There are 3 ways to turn a row about zero (a turn may also mirror it). The second row of each pair is the first, turned, with some noise. The first 27 pairs use one turn. New pairs use 3 turns, one after the other, and a turn may come again.
Known pairs, each followed by its turns in order:
[ 3.70,  1.99, -1.94, -1.43, -0.11,  1.56,  0.02,  2.76]
[ 0.98, -1.76,  0.93, -1.03,  4.91, -1.07, -1.16, -0.63] | A

[ 3.20,  2.66, -1.95, -0.56, -3.16, -0.61, -0.70,  3.38]
[ 2.68,  0.71,  2.82, -3.65,  0.55, -2.91, -2.24,  0.94] | D

[-3.32, -3.62, -3.58,  3.80, -3.66,  2.48,  0.06,  3.04]
[-1.38, -6.13, -0.64, -4.23,  0.01, -4.47,  0.89,  0.62] | X

[-3.91,  2.92,  1.98,  2.44,  3.94, -2.47, -0.14,  3.92]
[-4.79,  1.76, -3.83,  3.44, -2.40, -2.53, -0.97,  2.13] | X

[ 1.62,  0.57,  3.52, -2.65, -0.10, -3.47, -3.40,  1.57]
[-3.10,  3.38,  2.55,  0.39, -3.33,  3.41,  0.52, -0.42] | X

[-0.87,  2.91,  1.06, -3.41,  3.09,  2.79,  3.59,  0.38]
[ 1.30,  1.71, -1.36,  3.21,  0.97, -0.85, -4.80, -3.01] | X

[ 2.94,  1.02,  2.97,  3.94, -1.33,  3.69,  1.61, -0.54]
[-2.87,  4.35,  2.25,  2.12,  3.71, -0.65,  1.54, -0.49] | A

[ 2.61,  2.57,  1.61, -2.59,  0.48,  2.72, -0.36,  3.50]
[-1.45,  2.12,  2.12, -4.14,  2.52,  0.37,  0.10,  2.58] | D

[ 2.81,  2.76, -2.24,  3.10,  2.58,  3.02, -2.14,  2.40]
[-2.35,  3.42, -1.06, -2.73,  4.44, -2.11, -1.81,  2.23] | X

[ 3.54, -1.55, -0.72, -2.22,  1.73,  2.02,  2.71, -3.68]
[ 5.81,  0.59,  2.30,  0.66,  1.96,  1.25, -2.24,  0.01] | X

[-0.37,  1.46,  0.04,  2.02, -2.79,  0.15,  3.19, -2.17]
[ 0.75, -2.41,  2.51, -0.35, -3.80,  0.67,  1.24, -0.75] | D

[-3.50,  1.64,  1.20,  1.09, -0.40,  3.90, -1.60, -1.68]
[ 1.74,  1.87, -0.45,  3.71, -0.51, -1.21,  3.17,  2.42] | A

[ 3.61,  1.46, -0.06, -0.92, -2.81,  1.44,  2.27, -2.05]
[ 3.73,  1.98,  0.85, -1.69,  1.62,  0.19,  1.03, -3.18] | X

[ 2.15, -0.19,  3.28,  1.13, -1.77,  3.17, -0.30,  1.63]
[ 1.08, -1.82,  1.61, -2.20,  2.43,  2.26,  1.20,  2.77] | D

[ 3.81,  2.89,  2.83, -0.18, -3.67,  1.32,  1.44, -2.40]
[ 1.27, -2.22,  1.83, -3.84, -2.22, -0.73,  4.22,  2.48] | D

[ 1.04,  0.88,  2.58, -1.49,  2.15, -3.31,  1.71, -2.98]
[-2.75,  0.09,  0.57, -1.86, -1.17,  4.37, -0.81,  2.44] | A

[ 2.58, -2.21, -3.06,  0.54, -0.10,  1.16,  1.49, -3.91]
[ 5.03, -1.33,  0.85, -1.76,  2.68,  0.84,  0.43,  1.61] | X

[-3.46,  0.64, -1.10, -2.30, -0.27,  2.09,  1.92,  1.09]
[-3.28,  0.30,  2.07, -0.84,  0.42,  0.99, -0.51, -2.96] | D

[ 0.27,  1.07,  3.24, -2.64, -0.95, -2.74,  3.91,  2.74]
[ 0.56, -0.30,  4.36,  0.34, -0.35,  3.92, -3.94, -0.46] | A

[-3.76,  2.71, -2.28, -1.50,  1.64, -1.70, -0.41, -3.37]
[-1.73,  3.03, -0.22,  2.00, -2.74, -1.78,  2.05, -3.95] | D

[-2.62, -2.00, -3.25, -0.55, -0.53,  0.02,  1.18, -0.05]
[ 1.34, -1.16,  0.35, -1.47, -2.85, -2.79, -0.25,  0.15] | A

[ 2.87, -2.40,  2.05,  0.00,  2.70,  0.92,  0.24,  2.51]
[ 1.16,  2.31,  0.21, -2.67,  2.36,  2.14,  0.58, -2.88] | A

[-4.02, -1.32,  3.02, -3.76, -1.39, -2.32,  2.66,  1.54]
[-0.17, -2.12,  0.11,  2.92, -5.87,  0.12, -0.98, -3.24] | X

[-2.59,  1.19, -1.03,  1.35,  3.31,  0.50,  2.44,  0.79]
[ 0.62, -1.70,  3.00, -0.72, -1.38,  0.26,  3.51,  0.04] | A

[-2.16,  0.46, -3.06, -0.60, -3.99, -3.78, -1.02,  1.28]
[ 2.97, -0.01,  0.52, -1.25, -0.54, -2.43, -2.37, -4.95] | D

[-3.86,  3.28,  1.67, -2.85, -1.46, -0.01,  2.84,  0.60]
[-1.71,  1.50,  1.40, -3.42, -1.94,  2.79,  1.27, -4.10] | D

[ 1.00, -3.77, -3.21,  1.33, -0.69, -2.88,  0.68, -3.37]
[-3.70, -0.04, -2.02, -3.63, -2.97, -2.54, -1.16, -0.26] | A

New pairs. What belongs after each?
[-0.84, -0.75, -2.62,  2.10,  0.62, -2.40, -3.26, -2.44]
[-0.69,  1.58, -0.44,  1.75,  4.26,  1.60,  2.52, -1.42] | X D D

[-2.35, -0.41, -2.61, -0.47, -2.90, -1.47, -2.62, -2.06]
[-0.04,  4.01,  0.01, -0.63, -2.40,  2.41, -0.04, -2.53] | X A X

[ 1.76, -2.10,  2.38,  0.06, -1.66,  2.63,  1.87, -1.81]
[ 0.33,  3.21,  0.98, -1.38,  0.03, -1.12,  2.64, -2.54] | A A A

[-0.79, -1.44, -1.56,  2.62, -2.36,  1.33, -1.87,  2.72]
[ 1.13, -2.24,  0.35, -2.66,  2.90, -2.36,  1.31,  0.47] | X A D

[-0.43, -3.25,  0.69, -2.08, -0.39, -0.46,  0.27, -2.64]
[ 0.48, -1.18,  2.87, -2.62, -1.03, -0.24, -1.75,  1.18] | D X X

[ 1.42,  1.54,  3.90, -3.70,  3.07,  3.58, -3.30, -0.01]
[ 3.04,  2.48,  1.22,  4.61, -1.99,  0.38, -4.63,  1.54] | A A X

[ 2.03,  0.55,  1.46,  0.30, -1.75, -2.90, -1.63, -0.36]
[ 0.67,  0.95, -1.04,  2.38,  0.67, -1.66,  1.80,  2.35] | A D X

[ 0.30,  3.09, -0.47,  3.23,  3.46,  0.79, -2.52, -1.14]
[ 0.60, -0.79, -2.37, -4.91, -1.00,  1.92,  2.06, -0.92] | A A D

[ 2.15,  0.55, -1.89,  3.75, -3.00, -3.19, -0.05, -1.89]
[ 1.14,  2.02,  1.07, -1.56, -3.01, -4.41,  0.17, -2.67] | A X A

[ 0.94, -0.47, -3.52, -1.25,  2.64,  0.24, -1.90,  2.31]
[ 1.23,  0.78, -0.65,  1.60,  0.72, -1.24, -2.85, -3.79] | A D D

[-3.36, -1.27, -0.43,  3.75, -0.14,  0.56,  2.39,  3.10]
[-0.13,  1.24, -4.59,  1.13, -2.09, -2.50, -2.76,  1.15] | X A A

[-3.41, -0.03, -3.36,  1.82, -1.00, -0.61, -1.27, -2.39]
[-0.97, -3.75, -0.18, -3.09, -1.13, -1.85, -1.92, -1.21] | A X D

[-3.72, -1.70, -2.06,  3.83,  3.81, -3.10,  2.23, -3.65]
[-5.47,  2.95,  2.39, -1.35, -1.17,  1.09,  5.54, -0.61] | A A X

[ 1.90, -2.14,  0.54,  1.44, -3.85,  3.25, -2.45, -2.87]
[-4.63,  1.18, -1.28,  3.32,  2.51,  0.71,  0.46, -2.80] | X X A

[ 1.81, -0.33, -0.74,  3.18, -1.06, -3.89, -2.90, -0.36]
[-1.11,  3.34, -1.40,  0.51,  2.04,  4.19, -0.79, -1.38] | X A A

[-3.43,  0.38,  0.80,  2.97, -1.80,  2.65,  1.45,  0.17]
[ 0.37,  3.44,  3.24, -1.51, -2.36,  1.26,  1.34,  0.52] | D A D

[ 1.76,  2.79, -2.46, -3.27, -2.32,  0.15, -1.57, -0.24]
[-0.51,  2.72, -0.52, -2.53, -2.41, -1.43, -3.47,  0.59] | X A X

[ 1.21, -2.91,  0.69, -1.51,  1.98,  0.96,  1.87, -3.43]
[-0.16,  1.42,  0.85, -1.36,  2.43,  0.88, -3.91,  2.83] | X D D

[ 3.08, -0.63, -1.55,  3.76,  1.00, -2.54,  0.88, -1.69]
[-0.40,  3.47,  4.09, -1.74, -0.51,  1.79, -0.70,  1.90] | D D X

[ 3.30,  0.44, -1.91, -3.76, -0.82,  3.99,  2.77,  0.79]
[-0.16,  3.31, -1.86,  4.04, -3.27, -3.36, -0.22, -0.91] | D X A

[-2.88,  0.68,  3.60, -2.57,  2.91, -0.48, -2.52,  1.65]
[ 2.43, -0.03, -3.07, -1.17, -0.57, -3.14,  4.46,  0.28] | X A X

[ 0.92,  3.97,  2.65, -0.99,  3.18, -0.36, -1.69,  2.86]
[ 0.91, -3.49, -4.67,  0.89,  1.12, -0.62, -1.33,  2.47] | X X X

[-0.27, -3.29, -0.60,  1.88,  1.55, -2.47,  0.26, -3.56]
[-1.06,  1.98, -1.75, -0.32, -2.57,  1.30, -1.48,  4.08] | A D A

[ 0.39, -3.84, -1.87,  1.24, -2.51, -3.42,  3.65, -0.45]
[-0.84, -1.34, -2.21,  2.15,  1.43, -4.79,  0.72, -3.67] | A A A

[ 3.12,  2.93, -1.79, -1.90, -0.58, -3.30, -0.06,  0.75]
[ 0.13, -0.96,  0.02, -2.48,  0.61,  2.72,  1.09, -4.68] | X A A

[ 0.20, -1.67,  3.17, -2.46,  3.63,  2.07,  2.53, -1.22]
[ 3.36, -2.09, -2.42, -2.81, -2.40,  0.11, -0.63,  2.83] | D A D

[ 2.24, -1.48, -1.55,  2.74, -3.92,  1.41, -3.63, -1.57]
[-0.21, -5.19, -1.63,  0.19,  0.47,  0.64, -2.87, -3.27] | A A D

[ 3.47, -0.37, -3.28,  1.19,  1.80,  1.10,  3.59, -1.71]
[-5.07,  1.25, -2.55,  2.49,  1.67, -1.02, -0.19,  0.92] | X A D

[-0.58, -3.56, -3.53,  2.29, -1.10,  3.03,  2.41, -3.00]
[ 1.75, -0.36, -3.90, -0.42,  1.91,  1.87,  4.47, -3.56] | D A X

[ 1.87, -3.23,  0.98,  3.59,  2.35, -0.72,  3.98, -0.49]
[-1.03, -2.73,  1.78,  4.19,  3.67,  1.86,  0.71,  1.97] | X A X

[-3.30, -2.20,  2.63,  1.85,  0.73, -1.29, -3.90, -0.68]
[ 1.80, -1.19,  3.58, -1.73, -3.12,  3.10, -1.24,  1.27] | D A A

[-1.05, -1.83,  1.89,  0.61, -2.17,  0.00, -1.50,  0.60]
[ 0.78,  1.61, -0.75, -0.83,  1.98,  0.28, -0.06,  2.50] | D X D

[-1.12, -2.02, -2.10, -0.30, -3.37,  1.28,  0.76, -0.26]
[ 1.90, -2.77, -1.60,  0.99,  2.00,  0.08, -1.62,  1.38] | X A A

